The rows of a group lie close to one hidden flat surface of 11 dimensions, which may be shifted away from zero. Surfaces can cross.
(in the rows, 128 means zero)
Some rows, each with its group after it:
[154 148 102 108 150 151 102 159  95 169 131 109 186 115 201]	bab
[153 105 173 130 145  77 145  94 192  91 167 143 151 104 141]	retu
[165 128 165 108 118  91 106  81 158 147  98 166  88  67 146]	bab
[147 138 137 134 128 102 140  65 166  72 122  63 133 170  87]	dunen
[137 153 171 107 127 137 120  63 126 155 135 122 147  81 117]	tagum
[130 147 174 139 148 107  51 127 132 121 151  71  75 133 164]	ren
[179 122 186 138 127 112 123 143 117  92 125 153 155 151 101]	bab
[152 198 162 138 137 121 115 123 128 104  87 102  94  97  75]	tagum
[124 168 128 101 120 136 188 126 122 198  94 182 122 112 152]	fode
[145 150  94 111 125 103  88 127  97 116 125 154 162 128  84]	dunen
[182 130 148 157 146 144 110 142 116 140 140  75 160 152 169]	Tokas
[138  86  81 127 103 101 138 128 144 149 154 178 116 184  67]	budib
[ 79 131 136 144 129 124 135 117 152 176 182 145  77 108 103]	ren
[122 172 103 117 130  89 113 136 153  92  94 128  95 120 150]	retu
[135 156 138 103 107 125 104  73 124 101 106 131 130 110  67]	retu
[121 124 118 106 167  80 198 156 170  79 103 137 160 120 151]	tagum
[181  96 161 120 145  92 131 125 107 156  70 119 113 137 161]	ren
[140 118 168  98 107 148  97  57 115 151  96 131 104  70  92]	bab
[ 96 112  62 122 128 122 144 149  92 120  87 123 133 176 140]	Tokas
[ 75  85 145  88 148 138  94 152  88 120 107 112  98  91  95]	dunen
[172 116 184  99 127 103  98 100 140 105 132 133 141 125 138]	fode
[160 112 170 171 109 169 116 131 156 147 153  96  83 140 140]	budib
[100 115 109 161 143 139 139 112 121 143 172  71 137 167 100]	dunen
[114 129 127  92 136 106 148 152 160  94 156 149 152 155 149]	ren
[121  90 136  92 128  75 130  87 126 122  87 171 112 106 138]	tagum
[162 154 134 143 100 197 111 112 109 181 143 125 150 112 159]	bab
[141 180 112 149 110 121 133 134 128 125  97 127  91 167 119]	bab
[ 87 125  72 157 135 133 153 131 151 183 161 124  91 118 104]	ren
[100 163 127  85 149 103 123  83 142 135 175  96 146 144  60]	ren
[191 142 117 124 141  86 170 131 147 171 119 185 179 116 215]	Tokas
[123 154 111  74 164 128 150 161 133 129 117  98 146 129  85]	budib
[101 144  90 104  81 156 116 115 159 102 134 177 115  95 117]	bab
[139 142 158 120 160  71 133  70 200 142 184 102 114 106 101]	ren
[172 133 151 103  96 136 109  79 107 119  85 136 132 137  75]	budib
[103 171 198 124 142 132 121  75 130 156 176  86 112 129  94]	dof
[129 132 157 117 178  67 114 121 150  92 148 105 154  94 166]	retu
[136  85 140 138 135 147 137 141 137 156 138 134 121  87 115]	dof
[114 105 160 128 141 114  92 101  74 125 119 160 162  61 110]	retu
[145  92 130 163 140  88 129 138 120 157  90 136  74 124 156]	fode
[ 62 169 134  88 138 135 164 142 163  90 150 131 126 118 124]	ren
[147 123 127 138 132 102 148 112 181 115 161 102 130 182 170]	fode
[144 135 134 111 133 142  83 139 114  63 138  94 174 134 121]	Tokas
[156 186 120  88 127 121 128  96 137  86  94 108 175 116 121]	retu
[152  65 147 173 112 153 155 116 117 179 118 118 103 159 148]	bab
[108 199  98 106 151  92 127 129 123 129 144 127 141 156  71]	bab
[141 132 147 145 134  95 124 148 125 119  77 158  75 102 115]	tagum
[130 177 168 122 148 140 138 161 145 137 166 141 160  99 201]	dof
[122 155 159 106 141 136 162 126 134  93 116  95 158 154 160]	dof
[124 155 156  43 150 170 179 106 133 175 103  99 160  70 125]	dunen
[147  86 127 124 107 141 102 133 118  67 109 103 139 177 123]	budib
[158 170  92 170  81 152 123 127 141 157  95 142  76 146 171]	fode
[197 160 154 119 170  57  90 151 124 144 103 142 123 102 140]	Tokas
[141 182 109 139 116  98  38 110 107 161 138 137  83 126 128]	Tokas
[142  93 129 130 106 125 141 164 179 101 144 180 111 132 148]	retu
[ 51 166 134 110 147 140 130 152 106 125 171 118 131 149 137]	dof
[149 111 138 112  93 187 159 101  91 140  93 152 178 117  87]	retu
[167  79 166  79 142  94  92 120 118  92 106 144 161 104 110]	dunen
[127 112  80 108 122 156  69 169  99 168 125 101 100 153 162]	dunen
[128  86 105 166 141 163 166 156  91 150  98  91 154 138 159]	fode
[159  87 133 160 125 165 133 105  87 150 108  75 153 146 116]	fode
[ 77 146 154 142 169 128 131 141  63 168  99 116 115  66 104]	dunen
[ 65 120 103 158 160 134 153 150 133 145 194  79 140 164 181]	budib
[118 172 134 126 134 139 109 137 106 146  90 112  99 103 163]	fode
[139 118 156 124 104 144 149 102 139  94 106 130 135 134 123]	budib
[128 103 169 108 107 139 128 100 150  72 111 138 116 101  69]	dof
[ 86 124 118 118 115 153  44 136  82 132 128 131 106  93 192]	tagum
[ 89 166  93  79 133 126 157 118 163  87  93 118 132  96 141]	bab
[123 175  86 165  73 175 105 131 127  98 123 144 118 137 112]	dunen
[ 77 191 125 126 148 131 116 127 160 100 172  97 127  89 144]	retu
[110 112 119 130 147 125 109 134 122 153 139  94  93 113  97]	dof
[148 114 193 120 119 153 152 125 145  93 121 153 156  86 140]	bab
[129 122 116 131  87 122  83  88 147  84 145 141 104 147  62]	fode
[155 119 182 149 139 119  90  88 119 172 178 104 128 129 132]	budib
[ 53 174 110 141 159 125 163 138 157 153 139  75  64 142 154]	ren
[115  79 140 111 114 138 139 169 111 120 102 195 112  99 100]	budib
[153 147  93 139  90 153 134 129 130 123 101 158 141 137 154]	retu
[136 163  81 120 103 148 136 129 120 104  98 133 150 149  93]	tagum
[167  84 152 161 148 157 130 170 116 154 164 150 193  76 191]	fode
[145  63 191 143 158 104 104 118  86 160 139 112 134 124 146]	budib
[153 133 163 153 114 145  74 138  91 154 131 160 110  86  91]	tagum
[128 150 153 142 118 124 172 113 194  97 116 113  82 133 150]	dof
[148 148 122 157  98 139 106 103 123 146  76 106  48 148 128]	dunen
[ 81 125 124 131 109 170 100 144 124  55 145 127 139 106  94]	dunen
[126  94  51 100 115 136 117 153 156 173 169 132 112 182 147]	dunen
[104 184 115  92 141 108 215 132 159 140 112 125 127 190 163]	ren
[113 122 135 165 132 183 121 134  85 146 117 104 134  69 110]	fode
[140 116 163 144 148 125 158 109 117 161 145 124 140 117  66]	tagum
[ 72 211  87 102 123 118 159 102 138 101 105 139 131 119 137]	budib
[ 90 187 100 131 136 126 135 131 123 123 128 121 138 128 183]	budib
[167 161  81 152  82 172 152 129 147 122 117 131 149 166 162]	tagum
[ 60  88 112 145 144 115 141 119 128 148 195 133 129 143 104]	Tokas
[151  85 158 153 124 141 105 135 108 144 125 113 110 149 172]	fode
[138  89  99 159 154  73 150 145 118 172 155 159 142 150 126]	dunen
[ 98 170 127  78 174 108 133 122 139  87 119  60 142 133  98]	budib
[121 120 113 189 117 158  91 154 121 132 177 128 139 119 202]	retu
[146 169  93 116  83 157  88  99 108 128  90 122 107 144 102]	bab
[146 179 120 161 117 140 132 125 159 169 184 142 131 125 148]	Tokas
[143 119 109 164 125 144  97 154 121 164 202 139 151 147 149]	Tokas
[126 121  61 152 131 122 138 181 137 183 167 163 122 160 161]	dof
[106 134  88 182  76 142 191  70 131 133 102 191 133 109 117]	retu
[137 148  81  82 137  58 142 107 158 105  99 125 118 176  88]	retu
[110 101  99 127 162  50 124 136 133 145 163 147 120 150 119]	Tokas
[110 130 108 108 175  71 155 114 141 110 140  96 163 153 140]	Tokas
[134 129 122 127 101 150 111 141 194  64 203 144 159 134 132]	dof
[127 120 138 158 129 120 131 111 145 124 147  96 104 157 110]	Tokas
[119 194 109 131 127 162 163 138 138  80 109  97 148 132  65]	tagum
[ 89 125 144 124 134 124 111  45 148 161 196  83 123 129 132]	tagum
[156 130 131 121 124  91 127 132 159  73  71 129 103 132 166]	retu
[149 186 173 104 114 165 110 112 145 135 150 148 146  63 133]	ren
[146 140 145 128 109 172 172  97 142 143 115 100 134 149 131]	ren
[129 135 122 148 123 146 124 173 152 101 180 145 137 130  92]	Tokas
[ 74 143 179 100 149 132 125 161 101  88 161 131 156 147 166]	dof
[134 121 116 129 160 112  99 166  71 135  80  88 125 146 149]	Tokas
[110 135 116 109 110 149 105 157 136 111 165 168 140 117 127]	ren
[137 158 150 167 136 104 107 130 117 116  89 122  85 101 146]	dunen
[126  81 169  99 141  89 105 140 145  68 135 138 129 125 145]	fode
[ 90 204 121  85 136 120 161 125 119 155 121 161 134 116 112]	dof
[121 102 105 162  91 158 154  97 137 168 115 118  76 165 128]	bab
[140  59 146 143 105 196 138 158 117 110 108 128 139  99 124]	dof
[ 94 155 182 112 143 132 132 135 116  79  51  94  82  77 134]	bab
[156 132 111 177 151 102 135  95 137 143 127  94 136  98  92]	fode
[142  80 167 152 133 156 149 131 123 128 171 128 174 123  93]	tagum
[108  89  90 137 162  95 127 187  96 163 150 159 138 137 132]	tagum
[116  62 142 162 132 118 150 151 128 121 127 122 106 159 176]	budib
[161 111 111 156 112 163 150 185 132 151 117 151 135 151 227]	ren
[213 126  91 131 108 113 123 125 140 147  99 134 137 171 146]	dof

New rows, each followed by its group:
[119 127 105 112 110 127 133  95 117 191 124 168 111 109  96]	bab
[119 120 146 118 171 101  90 102 126 120 132  46 115 116 102]	ren
[149 172 101  72 138 126  84 137 190 156 197 115 142 116 173]	dunen
[141 141 150 179 125 128  66 141 133 128 202 153 136  96 142]	dunen
[106  94 168  54 157 132 157 124 171  78 105  82 129  98 137]	dunen
[124 132 125 116 103 115  99  95 139  88 128 162 147 109 180]	Tokas
[160 131 151 121 170  81 177 115 134 168 122 118 155 148 135]	bab
[ 97  94 182 115 147 121 130  93 116 124 157  94 125 145  68]	dof
[ 79  97 156  92 159 124 114 130 131 101 130 107 128  66 148]	bab
[159 148  74 115 135  98 148  75 144 170 106 104 137 130  74]	ren
[151 100 136 136 111 150 154 116 139 165 166 141 142 151  95]	budib
[130 108 143 129 126 117 110 123 178  86 162 126 110 115 102]	dof
[132 132 123 191  93 123 161 108 157 137 133 180  88 123 109]	dunen
[118 101 105 106 114 145 108 147 175  50 150  98 136 157 146]	dunen
[190 105 172  63 122 125  99 101 147 151 106 129 121 101 142]	dunen
[ 65 108 108 123 118 164 128 114 119 154 159 101  96 140  71]	dunen
[161 113 110 103 115  84  68 123 139 136 114 149  85 136 124]	dunen
[ 85 193 150 107 180  57 115 145 110 154 131 154  89  94  71]	bab
[118 173  74 117  94 165 124 128 159  69 131 117 161 146 183]	tagum
[188  64 148 136 160 104 109 139  95 130 127 139 200  86 129]	fode
[154 122 126  85 173  59  96 107 115 162  96 107 127 106 159]	bab
[151 105 122 104 124 140 129  98 152 106 149  81 158 169 110]	dunen
[139  89 123  97 107 113 114 128 115 112 112 165 124 166 120]	fode
[171  82 108 162 147  88 154 113 135 156 137 126 155 142 117]	fode
[ 81 102 121 109 123 127 124 125  96 160 139 129  96 170 102]	fode
[162 113 158 163 191  70  90 113 127 126 142  75 142  73 128]	fode
[122 130 131 115  69 212 142 112 186 110 154 132 114 122 123]	dunen
[142 139 123 119 123 111 176  84 180 138 103 121 112 120 156]	bab
[124 109 124 170 128 147 117 116 171 151 216  95 122 136 134]	ren
[127 136  84  71 116 162 137 133 144 133  96  93 125 153 145]	dunen
[146  92 133  82  95 112 119  93 121  89  99 155 141 168  75]	fode
[ 90 159 126  81 112 172 119 104 122  69  86 101 138  93  91]	bab
[106  83 105  84 118 159 145 109 141 116 169 140 196 114 105]	bab
[ 82 125  96 119 140 147 140 172 113  65 113  68 137 195 154]	dof
[142  86 167 138  83 175 138 156 154  91 139 181 128 126 171]	ren
[124 172 188 106 147 126 144 117 153  88 116 101 129 109 156]	dof
[113  76  99  98 126 144  90 201 105 108 160 165 145 135  75]	budib
[143 134  99 124 157  65 178 117 143 120  78 128 142 139 170]	retu
[118 110 163 148 126 134  74 139 155  92 148 101  69  97 123]	dof
[134 133 148 112 140 130 181 158 112 119 150 175 199 140  82]	bab
[163 129 137 115 114 124 144  95 156  91 145 159 198 105 124]	retu
[126 143 171 121  98 168  94 108 134  63  90 120 115  79 168]	tagum
[133 156 123 192 129 156  84 151  64 179 136 122 127 113 144]	dunen
[ 78 128  90 134 129 106 155 122 108  95  97 133 139 156 180]	budib
[134 137 113 123 163 114 160 143 102 139  89  71 145 173 152]	bab
[102 136 135  94 155 117 169 121 127  92  68  99 143 101 171]	tagum
[ 93 115 114 162 132  87  89 108  98 160 156 125  89 162 143]	budib
[ 77 101 107  99 142  76  99 131 167  74 121 134  78 101 140]	bab
[132 109 143 135 114 105 113  87 175  86 108  95  73 135 139]	bab
[142 144 163 136 140 146 124 179 136  75 125 141 154  78 140]	tagum
[189 157 133 131 109 133 103 103 147 124 100 106 115 142 134]	dof
[134 114 148 106 143 108 124 120 138 105 192 124 184 175 123]	dof
[145 110 141 163 106 141 149 123 128 162 130 163 117 132 167]	budib
[108  82 126  66 127 118 115 152 175 124 110 135  63 113 155]	dunen
[151 183 147  98 127 174 139 152 128 129  94 125 146  84 171]	retu
[142 114 126 152 122 144 161 137 161  84 158 127 178 135 147]	dunen
[203  72 129 155 118 123 154 135 149 171 135 147 145 151 160]	dof
[ 70  99 105  68 132 162 144 132 125 109 110  93 127 135  84]	dunen
[133 195  62  77 130 113 138 129 121 157 119 129 162 183 149]	fode
[184 145 127  86 108  95 148  99 166 115  86 184 152  98 139]	bab
[159 127 120 124  86 130 160  99 128 179  99 188 112 145 118]	fode
[120 141 105 156 161  83 159 149 132 167  86 130  80 102 165]	fode
[196 128 113 142 136 111 100 104 154 176 107  93  93 101 103]	dof
[191 114 151 131 134 122 183  82 140 116  76 101 172 119 123]	fode
[150 111  75 182 128  81 114 128 153  99 119 152 112  92  98]	fode
[175 115 115 134 144 126 154 161 131 200 148 131 149 162 184]	retu
[102 169  76 143 146  89 124 111 107 126  97 104 121 132 146]	retu
[121 123  87 131  83 135 138  74 207 150 195 163 111 126 121]	bab
[136  83 171 130 109 181 186  71 130 157  64  94 105  96 155]	bab
[170 174 120 116 154 154 165 150 105 206  89  88 147 136 163]	budib
[ 84 134 136 130  83 182 162  83 144  64 159 147 186 125 129]	budib
[130 179  68 129  94 134 162 117 134 148 120 156 125 181  80]	bab
[142 197  67 130 119 147 149 165 166 130 139 120 147 165 209]	ren
[123 156 171  97 127 133 157  98 168 119 105 106  87 112  88]	retu
[111  64 164 170 122 122 144 157 174 105 193 165 109 127 154]	bab
[193 152 120 135  87 135  89 112 110 145  81 182 123 106 125]	fode
[138 175 105  85 116 110 112 143 149  63  88 175 149  88 159]	tagum
[127 125 105 113  87 164 138 111 205  70 152 105 119 155 130]	dunen
[154 111 153 153  83 130 170  60 166 108 117 141 121 163 126]	budib
[171 172 115 139 127 129 118 118 175 115 124  70 111 147 164]	dof
[ 90 161 110 119 107 147  79 133  94 114 164 119 118 183 102]	dof
[ 82 182 133 130  89 177 186 135 161 111 109 139  76 142 154]	ren
[102 195 129  93  89 177 105 134 150 130 117 128  43 120  72]	retu
[127 192 105 116 124  84 169  72 171 117  86 138 105 122 110]	retu
[130  86 146  84 136  88 109 123 157 122 139 163 111 100 106]	dunen
[171 128 157 183 131 131 165 157 128 154  75 128  89 122 180]	tagum
[135 148  49 151 102 110 123  97 125 116 123 133 156 173 126]	retu
[100  96 175 128 159 100  83 113 114 101 193 120 170 112 157]	budib
[151 232 136 138 136 137 119 107 118 170 123 121 139  77 135]	dunen
[ 88 106  69 116 149  88 108 139  56 126 108 168 179 108 114]	retu
[160 102  68 151 109 118 105 132 169  87 110 111 113 126 126]	ren
[129 144  50 125 155 117  97 148 148 119 106  56  99 125 108]	dof
[160 182 154  97 130 164 178 141 161 185 122 145 138  97 152]	retu
[152 190 115  90 109 121  76  91 174 113 164 121 126 121 102]	dunen
[137 137 144  72 121 202 139 127 110 132  71  89 148 101 144]	dunen
[165 146 156 122 169  94 119 121 102 143 145  84 168 171 105]	bab
[165  60 167 134 112 144 120  98 110 123 137 136 161 123  94]	fode
[130 134 137 164  88 152 156 123 143  87  72 111  72 171 130]	bab
[111 141 142  86 186  84 163 132  96 149  93 127 164 100 150]	budib
[138 128 113 109 152  69 105 149 109 124 100 127 110 174 145]	dof
[181 177 169  97 120 122 111  72 159 184 106 115  88  94 131]	dunen
[167 105 171 147 142 102 119  93 152 109 169 117 168 111 161]	retu
[142  68 157 138  97 149 130 118 176 102 135 130  90 134 138]	dunen
[169 106  84 129  90 114 113 139 145  86  74 155 104 159 140]	ren
[167 106 169 100 119 160  81 146 152  68 121 108 142  97 183]	dunen
[153 121  63 144 119 100  60 128 163 101 121 124  92  94 112]	ren
[ 68 109 116 159 118 138 177 140 142 104 115 157 101 102 144]	retu
[115 118 143 100 127 149 134 169 146  49 113 139 158 103 177]	fode
[150 120 142 195  91 149 103 115 117 153 132 148  84 125 121]	dunen
[127 171 108 100 132  89 106  83 131 137 129 131 123 124  86]	tagum
[111  91 101 171 142 121 131 149  82 150  79 142 103  74  93]	fode
[107 182 124 175 154  90  96 113 129  82 179 112 149 117  87]	dunen
[155 130 164 153 154  73 120 100 126 156 130 138 114 106 115]	dunen
[132  52 154 128 114 144 134 164 125 113 134 168 130 124 115]	budib
[156 101 142 118  79 158 143 140 113  92  56 183 123 130 127]	dof
[123 170 164  90 148 125 126  70  98 143 121 103 167 100  94]	budib
[120 190  98  92 130 105  86 153 123 117  93 167 111  81 153]	bab
[180 112 161 169 156 105 155 155 150 107 125 104 137 143 124]	tagum
[170  83 102 115 114 116  69 171 137 127 188 161 140 170  87]	budib
[142  91 118 168 121 132 131 156  76 103  76 142 142 140 133]	dunen
[163  76 157 171 161 153 150 118  81 183 119  90 174  94 126]	fode
[ 90 143 130 146 144 136 102 152 102  81 152 126 159  97 102]	dunen
[161  82 154 132 154 106 135 176  93  95  79 130 148 127  99]	tagum
[ 95 176 118 157 142 121 134 126 121 113  77  76  77 129 134]	dunen
[161 140 121  78  98 165 151 101 160 151  67 103  95 137 149]	dunen
[136 115 188  96 151 106 135  90 188 109 157 101 126  93 121]	dunen
[131 102 133 102  91 148 119 130 116  78  84 145 128 143 120]	fode
[178  73 139 125  96 160 168 108 146  97  99 124 159 154 106]	dof
[127 175 118 110 145 141 137  99 140  99 130  54 170 141 149]	tagum
[114 159  96 115 144 157 198 154 148 128 108 107 165 126 192]	bab
[157 213 130 106 104 146 140 136 145 133 101 172 137  98 165]	dof
[ 96 111 127 104 180  82 168 115 134 170 134 123 126  99  94]	ren
[155 180  93 173 151 140 109 122 104 130  86  69 142  77 123]	fode
